Each new row is followed by what is left after taking away its nearest point in the smallest flat space through zero that holds the last named rows.

Z_813 (4 x 13)
2 16 13 -38 27 5 51 -16 -1 28 1 6 9
-37 63 3 67 -30 -2 56 -45 -4 -16 -1 34 -52
-81 4 -27 32 -31 1 69 -11 8 7 -45 17 17
-34 32 -9 -21 27 -29 25 -28 4 33 52 -7 -7
New rows:
0 10 23 27 -38 -13 -6 22 53 7 12 39 -20 : 4 0 24 -1 -23 -12 0 27 54 22 12 33 -3
-22 14 -11 30 0 -44 -7 -1 -19 -3 -17 11 21 : 6 14 4 11 13 -36 -7 0 -22 0 -17 11 22
14 4 10 -11 15 10 -5 7 -13 8 50 9 8 : -2 -4 3 7 -3 17 5 12 -11 0 24 15 14
19 -13 -18 1 -18 -45 -5 5 16 -15 45 -12 7 : 25 -11 -8 0 -21 -28 26 3 14 -16 16 1 11

Z_138 (4 x 13)
-10 19 -14 -17 30 -25 -3 -29 -5 -9 35 -40 -19
-38 57 12 -32 10 12 0 50 -7 12 32 -43 15
0 0 -4 12 47 -24 38 36 -2 34 17 1 -18
1 0 -47 -47 -19 9 -6 22 -28 -10 -19 -42 -21
New rows:
-1 -20 -3 -5 20 17 -1 -24 14 41 14 12 6 : -4 -15 -9 -18 9 25 -7 -16 8 37 9 2 8
-19 -33 5 -10 -41 2 -4 10 28 13 27 11 1 : -18 -33 -3 -13 -30 -7 0 6 25 14 34 2 -9
-27 -15 14 -16 -6 -9 0 23 -20 19 -14 -24 -11 : -23 -21 24 -3 -6 -13 -6 -3 -11 12 -11 -12 -7
-18 -14 -54 -16 -11 4 2 -2 -6 -21 28 16 3 : -22 -10 -37 -3 -6 5 6 4 2 -13 33 29 13
37 -22 -16 -2 -6 3 36 -3 -9 10 -9 18 -43 : 15 11 10 -8 -13 15 19 -7 -1 2 12 6 -20
0 12 20 19 8 4 16 17 17 -15 -12 13 37 : 6 6 -5 4 11 -5 14 4 7 -24 -13 -7 19

Z_226 (4 x 13)
60 -14 -22 4 -33 9 -12 28 -20 -6 43 1 -1
36 -39 -6 1 -16 -15 -46 22 17 -20 16 -18 -41
0 -44 -14 -54 -18 11 -31 -51 3 -15 -11 -44 -9
45 -2 29 6 19 -69 -5 -39 44 13 35 -34 0
New rows:
-13 -6 20 -20 -2 -16 34 -11 -42 1 -3 -16 -1 : -6 -12 21 -9 -3 -21 23 9 -36 -4 0 -12 -16
13 -50 18 43 -1 14 -54 -12 -5 -19 18 -25 -1 : -8 -23 22 48 9 22 -24 -18 -16 -6 10 -9 23
10 14 26 19 -38 -3 31 35 -1 15 -34 -24 -38 : 13 11 23 3 -42 0 35 11 -5 18 -32 -35 -26

Z_256 (4 x 13)
87 -4 -23 14 -46 31 12 -28 -21 10 40 -1 9
77 7 -31 -8 -30 25 6 -6 21 15 -31 -10 30
23 31 6 -8 -12 -3 -28 -2 -8 -20 -36 41 22
75 7 -19 -18 -42 -46 -8 -16 20 -35 37 45 -1
New rows:
-21 -27 19 -11 24 35 -18 16 -36 27 -37 38 -28 : 12 -39 0 -22 9 13 -6 13 -9 23 -14 34 -34
11 10 17 5 41 41 -25 -37 14 35 -13 -41 14 : 13 11 20 -4 35 3 -32 -40 22 10 13 -14 2
-2 -28 3 18 -6 -6 -6 -4 1 0 -1 4 -11 : 1 -24 2 16 -7 -3 -9 -3 2 0 -12 6 -6
34 -34 -29 26 9 -3 15 -27 -33 21 27 -14 -13 : 10 -17 -20 12 24 -21 -3 -13 -19 7 -15 4 -4
24 16 -1 39 -18 -34 32 26 -35 31 -28 11 28 : 6 7 1 37 -10 -49 37 29 -27 28 -14 7 16
35 23 -5 -9 33 -23 -22 12 -35 -14 6 21 8 : 23 8 -12 -7 43 -14 -6 17 -23 3 7 -9 3

Z_955 (4 x 13)
-34 -35 -33 -18 -7 -29 -11 10 55 -43 23 -43 -7
-1 -39 5 34 -6 -33 -23 3 -10 -25 22 -9 6
5 -38 36 65 -17 -5 21 -19 28 -20 13 -21 20
-3 -25 -63 63 -31 -16 -14 -27 23 -39 37 -53 20
New rows:
-30 -12 -7 -25 28 7 0 7 1 -12 -14 56 -12 : -22 -14 -17 11 15 13 6 -10 5 -17 -6 43 0
-16 -5 20 -11 -14 -44 -6 43 7 24 -48 -6 7 : -7 7 -4 11 -25 -32 -3 27 5 26 -44 -16 16
-6 -12 22 -31 0 23 55 -31 6 -25 -1 -7 6 : 0 -14 0 -24 0 7 26 -27 -28 -28 9 -1 6

Z_904 (4 x 13)
-8 -83 19 30 26 0 23 24 23 -18 -6 15 55
-35 -16 19 0 -63 -8 34 43 -58 -38 -22 28 48
-35 -39 21 21 -46 -16 -5 26 -3 26 35 7 58
4 5 23 -15 14 33 -3 -41 -20 24 -13 42 33
New rows:
-12 -5 -13 -12 -28 -24 -4 31 66 9 13 -33 -12 : -6 4 2 -29 -16 4 7 5 38 4 -17 3 6
35 -15 3 1 15 -12 3 -28 5 -9 -33 41 -2 : 22 -8 -2 6 -15 -30 -7 -11 6 1 -10 24 -7
10 -2 24 6 29 -13 -29 28 8 5 36 -20 28 : 14 18 22 -7 25 -5 -19 24 -14 -12 15 -11 18
-10 -2 22 -36 -26 42 -27 7 10 31 33 -7 -54 : -10 -29 27 -30 -14 45 -5 20 6 2 11 4 -40

Z_493 (4 x 13)
-19 -27 49 -3 1 -43 -37 -19 -44 25 43 47 -41
14 -64 5 -15 9 -72 61 -42 -34 50 -1 -18 -38
-22 28 -5 4 8 -16 11 -54 29 32 14 24 -8
-19 3 23 4 20 3 24 -87 -16 24 27 33 -2
New rows:
27 -4 16 16 33 -35 20 25 -15 -50 -4 2 -23 : 16 20 11 20 36 -27 20 6 5 -45 0 13 -18
6 -23 7 20 -13 8 -9 -18 14 -27 3 42 0 : 12 -28 -5 17 -15 -3 2 -9 22 -22 -7 28 -3
-14 24 -23 2 31 -61 3 -10 -28 0 -20 -25 -7 : -16 33 -14 6 32 -32 -12 -6 -36 -19 -16 -17 7
31 -36 46 9 -2 4 61 12 -42 -10 -8 15 34 : 11 7 29 13 -11 -13 33 23 8 5 -4 32 25
40 12 23 -3 40 1 23 15 -23 -36 0 59 10 : 39 20 6 -5 36 -21 29 20 1 -21 -7 52 2
33 7 2 -1 4 41 1 -17 18 -9 -32 0 7 : 29 -4 11 -4 0 11 -12 -10 12 6 -22 10 -14

Z_98 (4 x 13)
-26 -6 -6 11 -39 2 73 -46 3 15 -34 3 -75
-5 -15 17 -10 -32 -20 32 -74 74 3 -5 14 -22
20 -60 -1 23 -6 24 9 -79 -3 -39 34 4 -64
-21 -32 8 -26 19 11 -5 -41 16 -25 -16 26 -36
New rows:
-7 -14 0 7 6 -43 3 44 51 25 39 -61 2 : -24 -32 -3 -3 23 -26 3 35 31 9 24 -49 -31
10 0 0 -8 18 6 20 35 10 13 60 24 -1 : -1 -2 1 -14 17 7 30 27 13 14 47 30 -15
-44 0 7 28 -9 12 -61 -12 4 7 -22 -9 4 : -38 2 5 39 -21 10 -50 -16 3 12 -17 -15 0
-24 44 13 0 -34 -12 -21 5 10 -11 5 34 -4 : -17 34 9 10 -31 -3 -24 1 -6 -20 15 31 -14
25 11 -5 6 7 -18 -50 -10 -48 -44 0 6 61 : 4 16 -5 4 -17 -24 -7 -33 -34 -29 -28 11 26
-13 0 19 -41 2 14 -22 -1 20 -26 -31 2 3 : 6 5 10 -10 -19 15 -6 3 2 -17 -12 -18 -1

Z_572 (4 x 13)
-34 49 -8 -24 -20 56 0 15 -16 -6 4 15 39
6 34 12 -42 12 11 0 2 -6 -1 -8 3 -39
-12 -43 -50 24 -80 -44 -16 -65 0 6 30 -22 -12
12 -19 -20 -37 1 -8 7 -24 5 0 7 -55 8
New rows:
-18 14 16 2 40 -10 13 -61 -39 -10 -1 -12 -61 : -32 6 10 24 37 8 17 -47 -39 -12 3 -11 -7
1 -45 9 -3 41 -1 9 -61 -34 -9 -17 -17 21 : -13 -17 15 0 27 13 2 -55 -43 -10 -18 15 7
-12 -2 -20 -6 -7 20 -10 -16 6 -8 6 9 -4 : -3 -9 -11 -1 11 14 -7 -8 10 -8 1 8 -5

Z_363 (4 x 13)
24 -22 3 -1 35 -23 38 39 47 9 -45 -20 2
35 19 6 -13 -37 -37 48 -2 -2 -4 1 2 -10
48 -44 16 16 52 -29 15 -5 24 -30 8 -18 13
-2 -43 19 -2 16 -56 -7 -15 -16 -21 34 46 17
New rows:
20 35 24 -33 -16 30 43 -27 24 -14 -34 47 -35 : 7 9 27 -23 17 37 14 -32 24 -22 -24 52 -24
-8 9 -23 7 17 -20 -17 7 11 9 44 34 -6 : 7 21 -27 9 14 -9 -4 12 21 12 32 13 -12
9 10 -14 0 49 -31 0 46 -20 -40 -28 -17 -49 : -3 22 -16 -2 30 -23 -13 32 -40 -41 -12 -7 -51
5 44 13 -22 14 2 -30 2 -29 40 -52 34 -8 : 35 31 21 -12 30 -6 -26 -14 -27 18 -35 21 -4
-2 3 36 7 -4 -30 21 -14 15 -33 14 27 16 : -16 17 25 10 -2 6 9 -5 22 -20 -2 9 11
-35 23 11 -24 5 25 1 17 12 -24 -37 -16 -32 : -20 8 21 -22 8 1 2 0 1 -42 -12 -4 -26
